Every row belongs to one group in each of 4 separate groupings. Each group adds its own fixed numbers to the row, and there is some noise. The rows also spread widely along 15 directions, which tell nothing about the answers.
(in the rows, 128 means zero)
Some rows, each with its group in each grouping after it:
[156 115 137 125 140 164 156 117 93 155 155 140 149 112 129 157 122 128 138 135 118 126 133 134 128 163 157 136 160 138 130 122 115 114 143 141]  gubup j816 sime j473
[139 121 139 120 107 139 139 126 98 168 152 132 140 98 117 142 137 102 152 125 88 111 142 128 114 153 122 134 144 154 117 142 125 113 146 136]  legof j223 lofo j595
[150 89 138 141 114 115 128 118 98 104 103 125 156 118 116 136 140 119 123 130 118 104 128 119 93 128 96 129 115 114 120 137 126 127 147 133]  legof j223 selik j473
[133 115 127 145 124 101 113 102 120 137 141 131 163 112 123 137 127 87 110 129 112 119 145 139 99 127 112 157 95 125 138 165 127 128 121 125]  gubup j816 selik j251
[155 144 155 150 119 127 142 103 105 145 118 131 135 132 113 120 148 138 124 149 123 108 130 117 124 160 123 121 106 119 125 145 116 116 144 128]  Bal j38 sime j251
[127 116 107 150 129 114 111 122 122 134 142 126 130 115 136 126 132 122 110 137 150 110 139 147 148 136 157 131 134 144 144 141 91 90 113 112]  Bal j38 lofo j595
[135 128 140 135 79 124 117 106 98 141 148 150 126 94 128 123 152 117 116 150 93 149 116 118 119 140 151 148 123 130 105 139 155 137 97 135]  gubup j223 sime j473
[151 167 131 95 133 111 122 140 123 148 150 146 142 136 153 131 116 148 146 90 120 104 141 116 157 160 137 151 139 138 136 146 121 97 143 110]  gubup j223 selik j473
[131 115 142 125 95 126 136 98 115 119 142 148 142 123 152 117 157 134 114 120 125 134 114 102 136 145 127 179 97 99 112 148 153 136 79 141]  gubup j223 selik j251
[145 134 137 149 99 108 138 114 114 175 142 106 109 123 133 108 143 115 144 159 154 121 134 139 157 154 135 100 148 118 120 94 107 98 123 138]  Bal j223 lofo j251
[142 164 166 144 108 114 146 93 129 146 134 127 125 144 141 99 155 133 121 142 148 121 126 112 147 169 121 138 99 102 127 137 123 120 114 130]  Bal j223 lofo j595
[127 164 161 115 97 128 119 119 127 127 121 131 123 100 106 124 158 130 123 141 117 131 140 112 118 145 120 122 106 115 133 131 137 158 137 140]  gubup j816 selik j251
[141 88 152 113 93 115 122 107 113 126 123 133 168 97 113 149 143 90 123 122 113 125 158 129 102 130 114 149 120 120 114 128 142 147 120 151]  Bal j223 selik j473
[132 148 134 126 157 114 112 118 118 135 168 145 145 120 130 146 120 119 117 108 128 135 162 128 124 141 159 152 122 138 152 162 129 115 126 96]  Bal j38 selik j473
[136 129 160 146 127 142 143 116 123 122 137 126 127 117 142 117 148 130 125 159 143 104 125 133 126 156 142 135 136 135 143 110 103 115 140 140]  Bal j816 sime j473
[139 136 144 113 151 123 151 136 134 151 137 105 136 148 140 137 117 121 147 105 169 116 161 130 141 165 125 112 142 100 160 116 108 111 153 127]  Bal j223 selik j251
[139 124 98 158 158 127 144 124 90 146 145 124 136 146 137 138 115 133 136 124 115 113 97 118 105 140 120 132 119 109 137 168 115 98 139 109]  Bal j816 selik j595
[125 144 120 125 102 114 106 129 146 137 104 127 137 102 130 133 130 101 114 126 119 107 155 136 107 147 115 126 106 116 161 165 113 132 143 126]  legof j38 selik j251
[148 129 107 126 97 118 92 118 103 123 100 149 135 113 117 139 128 161 112 133 127 136 118 131 148 120 146 116 144 139 100 123 119 122 120 129]  legof j223 lofo j473
[126 135 112 104 119 130 117 147 119 124 121 133 143 114 129 149 115 119 130 102 93 130 123 117 95 138 120 135 123 110 140 163 143 145 143 122]  gubup j223 sime j595
[165 92 93 129 111 116 117 141 81 145 146 124 133 89 132 149 121 107 138 134 117 116 134 143 132 133 168 112 184 134 111 111 129 90 129 127]  Bal j38 lofo j595
[136 165 181 126 120 117 96 119 136 100 87 125 129 127 97 118 145 141 107 147 148 123 153 134 115 139 130 100 119 139 130 111 119 149 168 130]  Bal j223 lofo j251
[133 117 157 144 149 155 139 84 111 115 158 143 153 117 133 142 139 118 103 140 136 157 132 129 115 137 143 167 109 115 135 135 137 148 107 138]  gubup j223 sime j251
[120 149 173 130 118 150 153 91 133 129 130 124 131 131 121 118 166 142 122 140 153 140 130 104 139 153 100 142 84 89 134 127 119 155 114 150]  gubup j223 selik j251
[144 119 115 167 160 118 125 104 108 142 161 110 149 132 147 126 116 102 143 169 145 109 114 153 130 109 110 144 150 143 114 98 96 91 134 137]  Bal j38 lofo j473
[116 114 126 112 88 113 105 153 133 110 117 143 121 133 174 113 130 142 110 114 129 110 117 125 125 157 172 151 148 142 130 141 140 112 109 118]  Bal j223 selik j473
[127 161 139 108 141 145 130 109 130 123 123 131 140 129 108 154 131 148 117 118 149 168 143 105 130 140 120 124 104 75 140 136 137 170 125 131]  gubup j38 selik j473
[129 161 141 114 111 136 131 125 136 183 132 120 128 132 135 131 122 134 151 143 146 128 139 141 151 157 132 112 154 140 125 107 109 123 142 151]  legof j816 selik j251
[153 122 116 103 138 157 165 139 120 140 140 126 142 114 163 153 121 124 149 94 135 102 138 118 139 177 129 139 146 91 168 139 106 104 147 137]  legof j223 selik j595
[161 139 123 122 114 93 123 129 126 148 102 117 150 134 129 134 114 114 133 114 133 100 157 130 126 154 108 109 129 105 133 144 123 112 156 121]  legof j38 lofo j251

New rows. What belongs after each?
[120 121 138 129 129 130 167 136 113 185 150 113 132 164 137 129 120 134 161 124 134 123 123 122 129 164 126 120 146 128 119 131 122 110 132 127]  Bal j816 sime j473
[125 140 128 124 158 150 141 127 122 123 143 132 153 129 138 142 120 128 136 116 109 112 118 118 105 139 105 161 109 120 148 157 120 133 147 130]  gubup j816 sime j251
[139 132 127 151 122 150 124 82 118 134 112 135 152 121 132 137 133 130 111 167 138 137 103 139 121 127 115 144 115 119 116 128 109 141 117 161]  legof j816 selik j595
[159 119 118 141 116 122 122 107 100 134 144 117 150 81 125 145 132 76 139 164 105 123 127 135 101 115 99 134 134 103 121 108 129 130 138 155]  gubup j38 selik j473
[150 138 115 129 136 126 98 112 89 156 148 155 148 113 106 155 120 142 121 127 111 135 139 139 140 128 167 136 142 171 108 151 117 103 126 112]  Bal j38 selik j595
[148 167 164 114 112 114 134 105 119 168 124 125 144 150 116 124 134 139 152 133 133 133 133 115 142 145 100 124 123 117 97 112 131 134 139 146]  Bal j223 selik j473
[103 100 128 152 121 121 109 120 116 127 145 138 131 118 135 135 130 104 93 139 121 143 133 140 86 138 171 145 121 144 144 164 137 131 106 110]  Bal j816 selik j473
[105 101 134 138 93 134 139 116 120 162 110 119 132 129 101 140 138 118 113 134 133 150 142 130 106 157 135 102 118 117 126 157 129 147 114 131]  legof j816 lofo j595
[128 125 160 127 132 129 112 107 108 102 128 141 142 113 97 138 155 146 110 121 132 137 146 116 120 121 130 139 102 132 126 139 128 143 127 123]  Bal j223 selik j251
[126 112 143 102 80 115 133 121 130 153 127 130 159 111 124 140 138 91 130 115 107 126 159 118 108 153 111 149 113 108 120 151 152 149 114 144]  gubup j38 selik j473
[127 169 163 132 117 119 97 112 144 149 116 132 126 125 108 125 126 130 104 155 154 145 161 157 141 151 161 98 135 157 144 116 100 134 146 124]  gubup j223 sime j473
[123 157 112 123 124 135 135 148 117 149 151 117 98 122 156 129 125 135 146 131 133 145 116 113 127 153 146 113 149 97 144 129 144 124 128 120]  legof j38 selik j251
[133 95 135 131 161 150 147 142 113 129 124 119 152 148 126 148 114 132 131 114 142 100 143 137 113 158 128 119 145 141 153 137 91 104 170 120]  gubup j223 selik j473
[132 105 124 107 112 111 122 146 113 143 143 119 145 99 115 145 134 102 151 108 113 104 160 126 118 130 114 130 139 131 129 132 128 116 139 130]  Bal j38 selik j251
[135 140 123 146 121 102 124 119 113 137 115 118 132 127 105 124 144 129 128 129 127 108 135 112 120 133 94 113 90 99 137 158 112 118 139 115]  Bal j38 selik j251
[135 111 140 100 119 149 150 129 111 122 124 129 145 119 129 154 135 121 136 101 115 138 135 101 98 153 118 141 121 80 131 141 158 154 132 144]  Bal j223 selik j251
[128 180 154 132 128 147 136 97 129 171 129 122 136 136 108 130 136 127 144 163 130 137 130 125 127 145 101 120 117 125 112 121 110 142 144 149]  Bal j38 lofo j473
[152 120 123 136 190 144 141 121 119 104 130 122 164 151 143 146 112 145 128 116 162 97 132 131 135 135 109 144 125 114 154 131 89 104 160 124]  gubup j38 selik j251
[137 169 159 115 106 126 147 117 119 145 135 145 135 113 115 124 157 140 141 110 94 107 144 89 124 168 102 145 88 114 137 176 133 132 140 116]  legof j38 sime j473
[118 113 116 149 148 117 102 140 106 105 130 126 120 140 134 129 116 150 111 130 149 137 120 137 120 122 158 111 153 147 133 129 120 110 135 97]  legof j223 lofo j473
[121 110 127 134 145 135 120 138 126 79 117 126 155 127 147 129 129 112 114 125 111 94 113 120 73 128 99 164 104 121 147 164 129 134 151 124]  gubup j38 selik j595
[119 104 129 128 130 139 125 134 105 141 135 120 137 139 125 141 123 141 142 141 141 142 123 133 123 123 134 120 161 149 101 106 130 126 129 133]  legof j38 selik j473
[145 88 138 109 104 151 150 136 112 143 90 123 149 130 116 149 133 141 138 111 139 104 147 126 128 167 121 106 144 119 127 126 106 122 154 147]  legof j223 selik j251
[166 159 161 140 141 111 121 93 112 124 154 140 159 126 150 121 127 102 125 152 112 116 128 124 107 138 117 173 116 126 118 130 147 126 139 132]  gubup j38 selik j473
[117 158 139 105 89 106 98 134 132 160 146 142 115 104 126 130 133 132 121 124 128 153 156 134 146 149 183 122 145 146 128 130 146 134 105 119]  Bal j816 sime j251
[102 112 155 148 94 122 124 126 105 141 129 114 112 117 93 119 157 112 121 155 118 148 132 122 92 135 125 100 117 132 120 130 137 145 129 125]  gubup j223 selik j473
[146 107 132 102 127 85 122 145 143 119 142 120 158 110 156 139 115 93 129 87 147 90 186 142 135 152 136 143 149 125 164 131 122 105 140 114]  legof j816 lofo j473
[137 108 183 148 127 149 163 97 113 134 123 124 153 146 125 120 153 126 123 149 139 108 135 119 106 168 111 145 109 131 122 140 123 129 140 142]  legof j38 selik j595
[123 119 180 124 130 138 155 114 133 90 135 119 135 132 141 119 156 133 114 132 165 136 139 105 118 153 126 144 110 83 147 112 144 158 118 140]  gubup j816 selik j473
[136 118 130 117 100 90 123 154 131 125 114 110 133 143 162 107 127 124 148 120 139 90 121 122 126 143 108 128 146 114 123 111 129 106 139 132]  Bal j223 selik j473
[163 141 121 104 133 143 147 143 117 138 139 131 136 123 164 150 105 114 135 115 127 122 142 123 123 183 163 128 168 95 147 129 142 116 151 126]  gubup j38 lofo j473
[138 157 144 114 129 109 70 111 127 103 123 146 158 93 109 143 127 116 117 133 105 130 145 143 108 95 118 151 115 155 121 126 131 150 145 135]  Bal j223 sime j251
[115 92 110 130 133 129 133 150 111 114 129 119 127 118 119 145 132 140 121 103 146 133 145 118 121 139 145 108 133 109 155 152 123 123 125 100]  legof j38 sime j595
